The same things were measured in two ways. Each way mixes the same 11 hidden numbers, adds some noise and spreads widely along 7 directions of its own, which tell nothing about the thing.
Some things both ways: the first way, then the second way.
[  6.9  25.1  -4.9   3.5  -6.2   4.0   8.3 -15.4  -0.8  -3.5   6.7   2.0
   0.4  -2.3   3.8  -0.9  14.0  -7.4  -1.2   0.5  29.0   0.0   7.1  -6.4
  -0.6]
[  4.7   4.0   3.9   3.3 -17.6   9.0  -2.8 -21.1 -11.7 -11.5 -14.0   3.4
  12.7  -2.1 -14.1  30.4   9.0   2.2   7.5   1.8  11.5 -23.1   6.2]

[  2.0   7.2  -1.9  29.5  -8.1  -3.4  -8.0 -24.9   4.0  -3.7 -16.9   7.6
  -5.0   3.4 -23.5 -17.2  11.3   9.5  17.2 -10.3  11.5  -1.0  13.9  -3.6
 -10.6]
[  3.8 -15.2  18.8   0.6   6.7  -6.2   0.0  11.0  21.3   0.2  14.3 -25.3
 -12.4   0.4  10.5 -19.2 -12.3  -5.0  -6.8  22.7   9.3  -6.5   1.9]

[  5.0  15.0 -13.3   5.2   7.8 -15.9   1.0  20.3  -9.5  -2.4   5.7   7.0
  -9.7   5.0 -18.1  11.5  -7.6   3.9  10.9   6.8  -0.8 -10.0  16.9   8.7
  -4.6]
[-15.7  -5.3  -7.8  -7.5  10.5  -9.3  -1.7   3.5  -9.7  -8.4 -15.3 -21.5
   9.0  15.3 -10.2  -7.8   1.2   2.2 -12.5 -17.6 -10.7  -7.4   0.6]

[  2.9   4.1   4.8 -15.3  -5.7  -6.3  -4.5   9.1   4.0  -8.0   9.4   6.8
  -4.6  -1.2  -5.0  20.1  -0.4  -2.9  -1.2   0.7   1.0  -2.0   6.0  -0.9
   2.3]
[  7.6  -4.5 -10.2 -16.5  -3.8   5.6  -6.9 -12.6 -17.8  -0.2 -12.1  25.4
  13.4  -1.9   5.5  16.0  10.8   4.0  -6.7 -33.1  -7.9   7.0  -3.3]

[ -4.3   9.7  -0.4   2.6  -8.5   7.0  10.2  -3.8  -1.4  -5.3   0.6 -11.3
   2.1  12.5   4.0   2.0   5.8 -11.9  -4.3  -3.9   7.4  -4.1  -1.0   0.2
   8.8]
[-22.8  12.1  -2.0   4.5  12.0  -6.2 -13.4  11.0   2.9  12.8 -28.1   6.2
   1.5  -0.5 -13.7 -15.8  -1.4   9.8 -12.5 -14.7 -14.7 -11.1 -12.3]

[ -3.7   1.1  -7.8   5.7   1.9   4.9   6.6  -3.8  12.8   0.9   2.2 -18.7
  -0.3   8.7   3.1   8.9  -5.0  -5.3 -10.5   3.5  -0.6   1.5  -9.8   3.1
   8.1]
[ 16.2  31.8  11.5   3.3 -10.0   2.6   8.8 -10.2  -7.4  -7.1 -21.0  30.2
   3.1 -20.9  -6.0  16.5   2.6  10.7   8.7 -12.8   2.7   4.4   0.2]

[ 13.5  -3.4   3.7  -7.2   4.4  -2.6   0.6  40.2 -16.2 -13.5   0.1   5.7
 -11.4   4.8  -0.5  13.7  -8.7  -1.4  13.3   7.4 -31.0 -12.3  -7.0   6.0
   9.1]
[ 16.8 -12.7  16.1 -30.1  15.1  -9.1   5.5  -3.0  -4.6 -21.4   3.2  14.3
  21.6 -11.6  26.2   3.4  20.4  -5.4   5.0   9.4   4.3  21.4 -15.4]

[ 13.3  -2.4   7.1 -12.7   7.0  29.5   4.7 -20.4   6.5   4.5   7.6   3.6
   8.1 -14.1  16.9  -3.7  17.2  16.4  -7.6  -8.4   2.3   2.9  -2.8   0.2
   0.8]
[ -2.8 -19.9  20.1 -15.1  13.0 -12.3  -3.2 -11.7  -7.2 -13.9  -0.4  -1.9
  14.0  11.8  19.5 -15.3  -2.4  -1.3 -10.0  -1.5  -5.3   3.6 -14.8]

[  9.0  -3.7  10.9 -17.1 -17.2  16.3  -0.5   1.3 -11.3   6.9  10.7  -0.1
  10.8   8.6   6.4   0.8  22.5  22.0   2.1 -16.4  -6.3 -11.8   2.9   9.1
   6.7]
[ -8.7 -12.8  17.2   2.2  18.4  -3.2  11.8   1.2 -18.8 -11.6  -7.9  -2.7
   4.5   5.5  -5.7   5.1  25.8  -3.9   9.5  -5.2  -1.5  12.2 -19.8]

[-12.3  17.7   4.2  -2.6  -6.3   9.0  11.9   7.2   6.9 -10.6  16.2 -12.2
   5.9   5.2  -1.0   6.0  -4.7 -11.1  -0.7   3.4  10.7  -6.9  -5.5 -10.8
   9.8]
[-22.3   7.5 -28.2   1.7  -0.8   7.6 -13.3  12.4  -3.7  18.6  -8.5   5.2
   0.0  -3.8 -17.1 -10.6   1.3   5.3 -13.3 -25.4 -19.6  -0.9   4.2]

[-16.1  -5.0  -8.1  -6.0 -12.3   0.6  -9.4 -13.9   0.0  34.8  21.0 -29.0
  19.0   6.2  -5.3 -15.0  -7.9  32.9   4.0 -18.8   4.9  -3.3 -12.4  16.3
   1.4]
[  5.0  -5.9  -4.9  -4.9   6.2   5.1  -1.1  31.9  22.2   8.7  16.5   4.8
   7.3 -14.1  -3.1  -4.7  22.3  -3.6   7.6  20.3  14.7   2.8  -1.0]

[ -9.2  15.3 -14.1   2.4 -10.3  -6.2  12.4  11.5  13.3  -5.7  -1.8  -5.7
  37.5  21.3 -21.9  28.1 -10.8  -1.4 -11.7   5.5 -13.5  15.0 -13.5  13.6
  13.0]
[ -3.1  24.6   5.0   9.0  10.3 -10.4  25.2 -12.1 -27.2 -18.2 -30.4   0.5
   3.3   1.6 -12.0  11.0   3.8  -1.7  10.3 -14.5  -4.3  -1.5  -4.2]

[ 13.3  -0.4 -10.5  -8.3  17.3  10.2  16.9   0.0   6.8   4.2  -3.3 -21.1
 -37.7   9.9   3.5   4.6  -9.9 -13.7 -11.9   3.9   9.1  24.8 -10.0   0.5
   0.5]
[ -2.1 -16.2 -16.7   5.1  -1.9   9.9   1.7   5.7   4.3   5.8 -11.8  12.9
   0.1  -4.3  -9.7   3.9  22.4  -6.9 -18.7 -15.4 -10.2  -7.9   2.9]

[  5.1   6.7 -13.1   8.6 -12.5 -19.5   3.9  -4.3   2.4   8.3 -10.2   4.3
   1.1  10.9 -18.1   4.9   9.1  -1.8   5.1 -13.4   3.4  -4.3  15.7  16.8
  12.1]
[  5.1 -13.4  13.5  18.7 -25.7  19.0  -2.2   2.9  11.8  17.2  12.3   7.8
 -19.7  -7.6  -6.0 -21.5 -10.2  -5.6 -11.1   3.3  13.8 -10.5  -1.4]

[-18.5  20.4 -19.0  40.6 -17.0 -15.2  -7.9   5.8  -6.6   7.5   9.2  -1.8
  10.2   9.1 -11.8 -18.5   9.0   3.3  20.8  -5.6   7.8 -35.4  20.8  -5.6
   5.6]
[ -3.6  33.5  -3.8  20.1 -12.0   4.0   1.3  11.9   8.5  14.3  -5.1   7.2
  -6.8 -11.9 -23.4  -4.6  -8.2  11.4  10.5  -0.1   3.6   2.1   6.0]

[  2.0  24.3   5.1  25.0  -5.2  13.9   1.1 -10.1   6.2  -2.0  -3.1  13.7
   9.5   6.5  -6.0 -14.7  18.7   6.8  23.0  -7.7   9.3 -16.1  12.8 -17.5
  -8.5]
[ -0.2  -3.9  22.6   6.0  16.9  -8.6  15.7   1.8   3.4   1.0  12.1 -28.5
 -10.5   1.8   9.8 -28.5 -19.6 -12.7   0.7  24.2   4.6  -4.6  -0.2]

[ -3.6  12.7   0.3 -11.0  -9.0  13.7   0.4  31.8  -1.8  15.2  24.5  -7.4
  -0.5  17.2  29.1   9.8   9.0  -3.3   1.6  -0.2  -8.5 -27.2  -7.3 -15.0
   0.2]
[-12.1  14.8  10.9   2.3  -9.0  16.1 -25.5  -6.7  10.1  17.3  -4.1  -0.2
   3.0  -5.6  -4.0  -1.2 -23.9   2.1 -15.9   1.6  11.7 -19.9  13.1]

[-22.3  14.4 -20.7  32.7  -4.9   0.5  11.1  -4.7  10.5 -17.5  -5.5   2.3
  38.8   4.7 -39.4   4.6   0.4   7.7 -20.1  11.9   1.5  14.8   5.8   0.8
   1.9]
[ -7.3  -6.8  14.8   1.8   5.4   1.2   5.1 -10.2   5.1  -6.4   2.2  10.3
   4.0  16.8   4.2  -8.4   0.0  -4.5 -20.7 -11.3  -7.9  13.8  -1.9]

[ -7.3  17.1   9.1  -6.4  -4.4  25.1  13.5 -18.0   9.9 -39.2  -1.1  -0.1
   1.5   4.0  -3.1   9.1   7.9  -8.3 -11.1   0.3  14.0 -17.9   3.1 -14.6
  -6.6]
[ -2.2   5.1 -11.9 -20.7 -17.5  20.1 -27.0   4.3  12.7   3.0  18.1  13.7
  34.3   4.8   8.8  11.6  -2.6   4.5 -11.0  -0.2   1.1  -6.4  25.4]

[ 11.0 -14.5   7.3 -25.1   6.9   9.3 -14.1 -14.3   9.2  -5.3 -12.6   6.0
   5.4   6.0   1.4  16.5   7.6  10.0  -8.3 -10.2 -12.6   2.4   4.6  11.1
  -4.7]
[17.3  8.2  2.2  0.1 -8.4  7.4  4.6 -5.0  9.4 -2.2 19.7  7.2  1.6  2.0
  1.4 21.4 -1.2  1.6 11.3  5.8  9.0 -0.4 15.7]

[-14.1  17.7 -11.6   7.4  -7.8  -2.1  14.6   9.2   6.6  -4.2  11.2  -6.2
  31.9   6.3 -20.7  13.1 -10.5   5.8  -7.4   6.4  -1.9   4.1  -7.8   6.8
   7.6]
[  0.4  -0.2  -0.8 -10.8 -11.4  12.2  -1.9 -15.9  -9.8  -7.7   1.4  20.4
  17.7  -3.9   3.5   2.1   2.6  -5.7 -12.6  -9.7   1.4   4.6   5.5]

[ 12.7  13.5 -15.5   0.8 -18.9 -11.0  -4.4  12.4  -5.6   8.7   8.5  -3.8
  -8.4   9.2  -5.5  -5.3  -0.1   8.6  19.7  -6.3   3.5  -9.0 -10.2   0.3
   7.0]
[  1.5 -12.4   3.7  15.4   5.5 -11.0  18.5   5.2 -15.5 -14.8  -0.9 -10.3
  -9.6  -9.7 -16.3   0.2  16.7   0.5  18.2   4.6  20.9   9.3 -11.4]

[ -6.2  -2.9   9.2  -1.7   0.4  -6.2  -8.8 -10.0  -2.3  -0.7  -0.7   7.3
   1.0  -7.4 -16.1   2.1   2.9   7.5  -0.3  -3.5   7.9   1.5  16.1   3.4
  -9.8]
[  5.2  13.1  -9.8  -9.0  15.7   1.8   5.9  13.0  -1.9  10.1   1.0   0.7
   6.0   1.0  -2.8  16.7  14.4  -1.3  13.8  -7.6 -10.4   4.4   1.6]

[  0.3   4.8 -16.3  -3.9  -2.0  -1.1  -9.9  16.9   7.1  17.6  20.0   2.7
   3.0  -4.9   5.3   0.5   4.4   9.4  -1.2   1.6   1.3  -6.5   2.2 -10.3
   0.8]
[ -8.5  10.5  -6.2  14.7  16.1  -9.0   1.7  26.8   9.9  19.2   0.7 -32.6
  -7.5  11.0 -13.9  -2.0  -5.8   6.2  15.1   7.8  -0.8  -7.2   6.9]

[  3.0  -6.4  -1.3 -16.7   6.4  -3.8  -3.1  22.9  -8.7  19.2   2.1 -18.0
 -23.5  25.0   7.6   6.6  -5.6   0.3  10.7 -11.3 -13.8 -26.5   3.9  12.5
   0.5]
[  5.0   2.3  -2.3 -12.4 -17.0  15.8  -5.8 -19.2 -15.3  -6.2  -2.0  33.7
  23.0  -8.4   4.2   4.7   1.5   0.7 -15.3 -22.0   0.3   3.7   8.4]

[ 17.3   0.6 -28.5   5.2   2.8 -24.6   9.4  23.4  -5.4  -0.7 -12.6   0.2
 -34.1   4.1 -30.0   4.5 -18.9  -2.6   2.5   6.4  -7.2  18.8  -5.8  12.2
   3.3]
[-11.8  -5.6 -12.9  -0.9 -13.4   6.3 -19.2   7.9   6.9   3.9   3.9 -16.2
  14.9   3.5  -6.8  -0.4  -6.3   3.6  -7.5   4.8  10.8  -8.2  16.4]

[-10.5  -1.5 -10.7   3.0 -12.7   1.8  -4.6  12.7  -4.5   2.3  10.3 -16.9
   7.8  12.7  -8.6  -2.0  -2.5   6.0  -2.8  -0.8  -3.2   4.3  -6.9   1.2
  10.9]
[  7.8  29.1   4.1   0.4  -9.3   7.1 -21.7  15.1  30.2  15.4  -3.7  11.7
  20.3 -15.2  -8.9  25.0   9.5  16.4  17.1  26.1  14.5  -1.0   7.1]

[  4.2  11.7  12.3   0.1   1.4  11.1   5.0 -12.4   6.3  10.4  13.6  -7.2
  -0.8  -8.5  11.2 -12.8   1.1  -0.7  15.9  -5.4  16.3  -5.5  -7.5  -8.4
   5.3]
[ -8.2  -8.4 -15.5  -6.7   2.1   0.8  -7.2   3.8  -6.2  11.4   2.5  -4.6
  -5.4 -15.0  -1.2 -20.5  -4.8  -1.5  -8.9  -4.1 -13.4  -6.5   0.3]

[ 17.0 -12.9   8.1 -22.9   0.4   5.8  -2.0   3.6  -4.7  18.2  -6.9 -16.8
 -26.1  16.3  22.0  -5.2   1.2  -6.9  12.9 -18.6  -9.2 -12.3 -12.3   7.8
   7.9]
[  7.1 -13.6   1.0   8.8  -1.6  10.7   4.7  21.0  15.7  12.9  22.9   3.6
 -17.8 -21.1  -1.3 -15.7   8.1  -9.5   5.1  20.7  13.2  -5.8  -1.6]

Other things, the second way, with their names:
(237): [  1.9  -4.6  25.7 -14.0   3.7   2.9   1.2 -11.7  -1.3 -18.7  12.0  -2.6
  15.3   5.3  12.3   0.9  -3.6  -7.3  -4.8  10.6  15.1   1.9   2.7]
(353): [ -7.0  27.8   7.5  12.3   2.2  -5.2  -2.7   7.2   7.6  11.6   0.7 -15.3
  -4.1  -1.0 -15.1 -10.1 -21.5  13.0  10.4  10.1   0.2  -7.9   7.6]
(271): [ -8.7  -2.2  -6.5   6.1   0.4  13.8   0.7  -3.0  -6.8   5.4   0.5   5.0
   0.9  -0.7  -9.0  11.9  12.9  -4.0  -2.6  -7.2 -16.2  -9.8   8.2]
(253): [  2.7 -17.0  -8.4 -13.0  -9.0  12.4  11.2 -18.8 -20.2 -21.3  -4.6  35.4
  -1.5  -4.6   9.4   4.1  13.8 -21.6 -19.9 -28.2   4.6   4.9  -8.8]
(134): [  0.3 -31.8 -13.8  -5.3   8.4   3.4  -1.8  -1.5  23.7  -2.0  20.2  -0.5
  -0.9  12.8   5.8   1.4  11.4  -7.2 -26.1   2.2 -15.9 -11.6  16.1]
(30): [ -9.5  -3.4 -15.7 -13.0  19.1 -22.0  -0.6  -3.9 -23.9 -10.5 -27.5 -14.6
  19.9   5.2  10.5  -0.7   6.5   5.9  -0.3 -12.2 -34.0  -7.5  -4.3]
(289): [  2.5   5.7 -13.0  -7.8  -2.2   8.6  -5.3  -6.2  11.3   9.3   1.3 -20.6
  21.8  13.5   1.3  25.7   2.0 -10.4   0.9  20.5  -2.7 -22.3  22.8]
(77): [  5.6  12.8  -1.7  22.5  -2.4   2.7   9.6  11.2   8.2  14.0   7.1   9.9
 -18.9  -1.9 -27.3  13.2  12.7  11.4  19.9  -4.3   5.5  12.8  -3.7]
(105): [  2.4  -1.3  20.5  12.7  -4.0  10.5  -5.2   6.2  20.0  18.4  24.9 -16.6
  -7.2   2.8   0.8  -7.4 -18.0  -4.4   4.1  24.2  22.8  -5.4  11.6]
(387): [ -5.4  -1.9  -9.4 -35.5   5.4  -7.6  -8.7  -2.4 -21.5 -24.5 -13.5  -1.2
  39.9   1.5  16.1   0.9   7.0   2.0  -6.6 -13.7 -13.4  -3.0   2.5]
(201): [  5.5   8.4  23.0  -7.5  11.9  -9.6  13.0 -10.7 -20.9 -17.3   3.8 -19.7
  17.0   7.9   8.2  14.7   1.6  -3.5  32.0  20.9  11.2  -1.3  -7.5]
(340): [-10.6  -3.3 -31.4  -4.2 -18.7  16.4 -19.2  12.3  14.8   9.8  10.9 -10.2
  -1.6   3.0 -15.4   0.8  -6.7   2.7 -19.6 -13.7  -5.7 -15.7  27.8]
(316): [ -8.3   8.4  -8.7   0.9 -11.6   7.8 -13.3  -0.9   5.2  16.5   8.3  19.1
  -3.4  -8.7  -8.4 -16.4 -12.0   3.1  -7.8  -4.7   5.1   5.9  -4.3]
(308): [ 13.0  -0.4  17.7 -14.7  14.1 -15.7  13.1   8.7  -8.3 -15.7  14.2 -21.4
  11.3   4.1  15.6  -6.4  -4.6  -1.0  23.1  16.3  14.8  10.2  -5.1]
(372): [-22.1  -0.6 -24.2  11.1   3.5   0.5  -9.8  -1.3   3.0  14.8   1.3  -4.1
  -7.8  -8.0 -23.6  -5.6   2.9   5.3  -6.3   1.6 -11.7  -2.0   3.2]
(168): [-10.8  -9.4 -15.0 -11.6  -7.9   5.8  -3.0 -13.2 -23.5 -16.2 -13.7  -7.1
  25.2   6.3   3.0   8.9   9.3  -5.5 -13.4 -15.1 -18.0  -7.5  12.9]
(341): [  0.5  14.9  -8.2 -14.5  -9.2   6.9   8.3 -22.8 -30.6 -29.8   8.3   1.2
  12.3 -10.0  -5.1  25.1   0.7  -3.3  12.6  -9.0   8.5   6.0  16.3]
(381): [-18.4  -6.0  -1.3  -6.1   5.1  -3.2 -15.0 -14.3 -14.0   0.7  -3.0   7.8
  -0.4   0.5  -3.8 -16.7 -13.0   6.3 -16.1 -22.5  -4.1   3.3 -10.1]
(339): [12.2 -0.6 14.4 -7.5 -1.4  7.3  1.2  0.6  3.7  6.7  1.1  7.5 11.7 -6.6
  9.8 -0.1  8.4 -2.3  2.3  8.7 -4.7  1.1 -2.3]
(299): [  1.4  -0.3  20.7 -15.4   4.8  -3.4   0.2 -10.9  -0.8 -12.7   6.3 -25.7
   5.9   9.0  14.6   0.2 -16.5  -9.6   1.3  16.3  14.4  -4.4   1.8]
(261): [  0.8  -9.6 -14.5   0.6   2.7   5.8  11.1 -12.4 -10.0  -5.3  -2.4  41.3
   1.2  -0.5  -2.8   6.0  19.9  -3.8 -16.0 -32.0 -13.4  13.7  -4.0]
(263): [ 14.3   1.5   9.9  13.4  -4.0  10.1  26.0   4.9 -16.3  -2.1   7.4  15.0
  -5.0  -7.2  -5.8  13.5  24.8  -5.8  24.5  -4.0   3.2  17.3  -6.0]
(301): [ -9.7  17.5 -27.6   8.0  -1.2  -1.0  11.1  11.1  -3.5   4.3  17.4  -3.3
 -21.9 -12.0 -17.8  -0.9  -0.7  -3.1  22.5   6.5   1.5   9.9  -1.4]
(35): [  1.8   7.1   7.7  -1.3   7.1 -13.4   4.2  14.4   0.0   0.0   7.8 -29.7
  -4.5   2.5  -0.4  -5.9  -8.3   4.0  22.9  14.3  13.8  15.5  -6.9]
(146): [-20.9  28.4 -14.0   4.1  10.3   3.3 -11.6   4.2  11.7  20.2   5.9   2.4
   3.8   3.5 -18.7  -0.5 -12.2   1.1   1.3   6.6   5.4  -9.1   7.4]
(81): [-18.0   3.4 -12.2  -2.6  16.4 -22.1  -1.7   3.6  -2.6  -7.9  -0.5  -1.2
   1.5   4.8  -6.5 -13.6   0.1   7.6   5.8   1.6  -6.4  10.0 -16.5]
(75): [ -4.5  13.3  -1.9 -25.4  11.9 -15.2 -29.8  -2.8   2.4   4.7 -26.9  -9.3
  25.0   2.8   8.5   2.3 -16.0  17.3  -9.8  -9.9  -7.3 -14.4   0.5]
(228): [  3.9  19.3   4.9   6.8   5.0  -8.8  13.6  -6.0 -11.3  -5.1 -13.6   6.6
   0.3  -5.9  -1.0  11.6   4.2   0.2  18.9   3.1   1.8  10.8 -10.2]
(275): [ 12.9  -5.3  20.7 -12.0  -3.2  -5.5   3.8  -8.8  -0.3  -6.8  17.0  13.9
   7.4  -6.1  18.9 -24.7 -13.2  -1.2  -1.4   8.4  11.4  16.0 -11.0]

Some of these things the first way, each followed by its name:
[ -1.2  -8.1  -0.1  -8.4  19.5  -2.2 -16.6   4.8  -1.8   0.9 -22.9 -12.7
  -4.5  25.6 -11.0   0.2  -6.6 -14.6   4.8  -1.1  -3.3  -1.2  11.0   4.1
  -5.8]
(134)
[  0.3  15.1  -2.5   4.9   5.2  -6.2   5.1  16.0 -19.8 -10.1  -7.3   9.0
 -13.0   1.2  -0.3  -3.8  -3.1 -17.2   4.2   8.4   1.3  -4.1   6.7  -7.6
 -14.1]
(146)
[ -2.5  -7.0  -0.5   1.7   7.2   4.6   6.7  -9.8   8.8  15.8   1.0 -14.5
   1.7   1.2 -13.9  -4.4  -1.9   6.0  -6.1  -4.3   8.8  17.1   1.8   9.1
   7.7]
(339)
[ 15.2  -4.2  -7.1  12.3   0.3   4.9   3.3   6.8  -2.9   2.8  -4.1   6.6
 -16.1  -7.6   9.4  -7.6   8.3  -1.9   1.7  -1.0 -12.4   8.1  -4.5  -2.8
   7.0]
(228)
[ -3.3   9.1   3.4   6.3 -22.6 -12.6 -14.5   6.8 -16.4 -18.1  -7.3  17.1
  39.1   7.6 -13.6   0.0   6.9   5.0  23.7 -12.1 -19.4 -20.8   8.7  11.4
  13.3]
(81)
[ -3.4   9.8  -0.8   4.2  -2.5   3.5   2.0  -0.2   5.1  -3.3   5.6   0.7
  13.7   0.6  -4.5  -0.7   0.8   4.8  10.0  -5.9  -2.7 -14.4   3.3   0.5
   6.4]
(275)
[-14.9   4.0  -8.0  13.2   8.6  14.7  17.3 -24.1  17.9  22.5  11.0 -33.4
   1.1   0.8  -8.5 -19.0  -9.3   4.3  -9.3  -3.2  26.3  18.3 -11.7  -0.2
   5.0]
(168)
[ -7.8  13.1  14.2  -2.4  10.6  14.8  10.4   0.0   5.0 -17.0  -0.2  -7.1
 -17.0   7.7  -0.8   4.1  -6.3 -22.8  -0.6   6.2  13.6   3.1   2.8 -17.4
  -8.3]
(299)
[ 23.8  11.3  -0.9   0.2  -1.3   0.8   0.4  27.1 -16.5  -6.3   1.4  14.3
   2.7   0.1  -0.5  -0.5   4.8   0.5  18.9   5.9 -14.2   4.5  -5.8  -0.7
  11.0]
(372)
[ -8.1  -9.8  -2.2 -19.3   4.0   0.5 -13.8   8.7  -1.7   9.0   8.9 -21.9
 -10.2  14.1   5.1  -0.3  -2.5  -9.6  -4.2  -3.9   9.5  -5.5   7.0   0.1
   7.7]
(77)
[  7.0   9.1  -6.4   7.8   5.4   4.5  27.1 -31.4  14.7 -18.8  -4.6   1.0
   6.9 -21.7 -26.1   7.8 -12.6  12.3 -15.0   7.0  10.8  26.2 -15.5  13.7
  -1.3]
(387)
[ 20.2   0.9  -6.1  -1.3  -6.1  13.7  -4.8  -5.9   4.7  12.4   4.2  17.5
  -8.0  -6.8   5.4  -5.6  23.2  25.0   1.0  -9.6  -2.3   0.9   5.0  -6.6
 -10.5]
(105)
[-12.4   2.8  -4.4   0.3   2.6  -2.3  -3.9  20.1   2.2   6.2  21.0 -14.7
 -14.3  -2.9  -0.4  -7.4 -13.2  -5.9   9.4   3.2   6.4  -6.3   0.4 -12.8
   7.6]
(35)
[ -4.6  -2.8  -3.4 -26.3   8.1  -3.2  -5.0   8.8   9.3   1.7   9.5 -13.7
  11.5  14.3  -6.3  29.0 -17.0   7.1  -4.2  -2.9 -12.3  -0.8  -3.6  19.0
   4.1]
(340)
